The groups are shells around one centre, one inside the other: the same stretched ball of 5 dimensions in 8 sizes.
Some rows, each with its group after it:
[ 18   5   9   2   0 -29  -1 -11] : q_652
[-22  28   9  -8   1  17  16   2] : q_944
[-18  49  -6  45 -20  29   5 -43] : q_533
[  0 -27 -17 -35 -11 -12   1  17] : q_581
[  2 -37 -21 -38 -16  -6   0  24] : q_944
[-22   9 -28  14 -45  45   4 -17] : q_414
[ 14  16 -10  50 -40  33  -4 -28] : q_533
[  6  -1   6 -18 -28 -21   2 -12] : q_522
[ -5 -13 -28  10 -18  52   4  22] : q_581
[ 17  25  38 -11  12 -53   6 -15] : q_706
[-2 12 11 -6 13  8 12 18] : q_407
[ 10   7  19 -23  45 -49   5  15] : q_522
[  7 -41 -23 -29   4  12   2  46] : q_944
[ 12  -7   6 -20 -13 -32   0  -6] : q_533
[-11  10 -20  25 -65  57   4 -22] : q_414
[ 19  -3  -2   7   7 -19  -4  -2] : q_522
[  6   9  23 -18   2 -13  11  11] : q_652
[ -3 -14  -5 -36  18 -20   5  24] : q_522
[ 11   9  -9  26 -24   2  -4 -25] : q_652
[ -5 -11  13 -49 -11 -14  13  22] : q_414
[ -5 -11 -10 -20 -31   6   4   2] : q_407
[11 22 -2 35 47  2  1  6] : q_581
[  3  24  -7  26   1 -12  -3 -30] : q_581
[ -7  36  -6  40 -33  25   2 -41] : q_407
[ 13  10  -6  29 -50   9  -5 -36] : q_533
[-13 -24   3 -67   9 -12  14  46] : q_706
[ 16   4  20 -14  45 -28   7  28] : q_407
[-15  16 -38  44 -31  52  -2 -25] : q_944
[  1 -35  -9 -53 -10 -19   4  28] : q_581
[-12  23 -18  24  43  16   4   6] : q_706
[ -8   0 -23  20 -52  59   4  -4] : q_414
[  8 -13  19 -49  14 -38   9  27] : q_652
[  5   7  -2  16 -56  28   3 -20] : q_522
[  4 -17  12 -39  13   3  14  49] : q_944
[  3   7 -28  43 -51  45  -4 -28] : q_533
[-15 -27 -23 -32 -18  37  10  39] : q_706
[ 10  18  23  -6  50 -30   8  17] : q_407
[ -6 -19 -14 -28   9  10   7  35] : q_652
[ 24   8  12   9  66 -30   1  25] : q_706
[-19  34   7   5 -17  15  12 -19] : q_414

New rows. What belongs after each?
[ -7  43  -6  50  29  29   5 -11] : q_414
[ 18   2  15 -10  56 -29   5  32] : q_522
[ -6 -36 -11 -52 -13   9  10  44] : q_581
[ 27   7   2  24  24 -16  -4   0] : q_581
[-10  53   1  51  47  23   7 -10] : q_706
[-15  15 -25  28 -36  42   2 -22] : q_652
[ -6   7  11 -28  39 -23  11  24] : q_407
[ 16   0 -13  30 -64  22  -6 -32] : q_581
[ -3  62   3  75  -9  37   3 -46] : q_944
[ 15 -10  26 -33 -11 -13  11  26] : q_706
[ 10  29   1  48 -54  25  -1 -45] : q_414
[  6  19  26 -17  28 -41   8   1] : q_652
[  5  38  13  30 -30  -9   0 -50] : q_581
[ 22 -15  10 -17  48 -16   5  48] : q_581
[  4  22  27 -10  14 -18  11   4] : q_652
[ 20   5  32 -22  68 -39  10  43] : q_944
[ 6 26 12 21 14 11  8  2] : q_407
[ 2 20  8 20 22 29 11 20] : q_706
[-14  -8 -25   4 -30  61   9  20] : q_706
[ 26  -2  18 -13  53 -50   1  22] : q_581
[  6  52  23  32  31 -27   4 -30] : q_581
[  2   4  13 -27  -3 -33   5  -4] : q_522
[  6  25  17   2  43 -31   5   2] : q_407
[ -6  42  -3  49  -1  30   4 -26] : q_407
[  4  56  37  22  35 -27  10 -22] : q_706
[ 32 -16  24 -22  26 -26   6  39] : q_706
[-30  13 -21   3 -23  45  10  -2] : q_944
[ 14 -49 -12 -45 -13  -4   2  44] : q_581
[-13  45  18  12   0  -5  10 -27] : q_414
[  6  -6  12 -38  83 -42   9  52] : q_706
[ 20 -22  23 -54  29 -58   6  35] : q_414
[-12  22  -9  10 -17   0   2 -29] : q_414
[ 28 -24  -4  -6   5 -13  -3  22] : q_414
[ -4  31  -1  39 -58  42   5 -37] : q_581
[  7  36  21  17  31 -21   6 -11] : q_407
[ 18   8  14  10 -13   1   4  -1] : q_652
[-12  35  16   0  46  -9  13   8] : q_533
[ 21   6  22 -13  58 -51   3  20] : q_414
[ 21 -29   7 -30  25  -9   7  53] : q_581
[ -3  12 -12  26 -18  42   5   0] : q_407
[-2 10  7  1 10 26 13 25] : q_581
[ -6  -2  10 -37  12 -16  11  22] : q_407
[ 10  -1  20 -26 -14 -24   7   4] : q_652
[-14  60   4  52  34  21   8 -23] : q_944
[ 10  -3  -1   3 -46  13   2  -9] : q_407
[ 10 -12  16 -32 -39 -12   7   6] : q_581
[-11  53 -15  76 -27  53   1 -50] : q_581
[ 0 27 -8 40 46 27  5 13] : q_706
[  3  23  11  17 -34  12   5 -23] : q_652
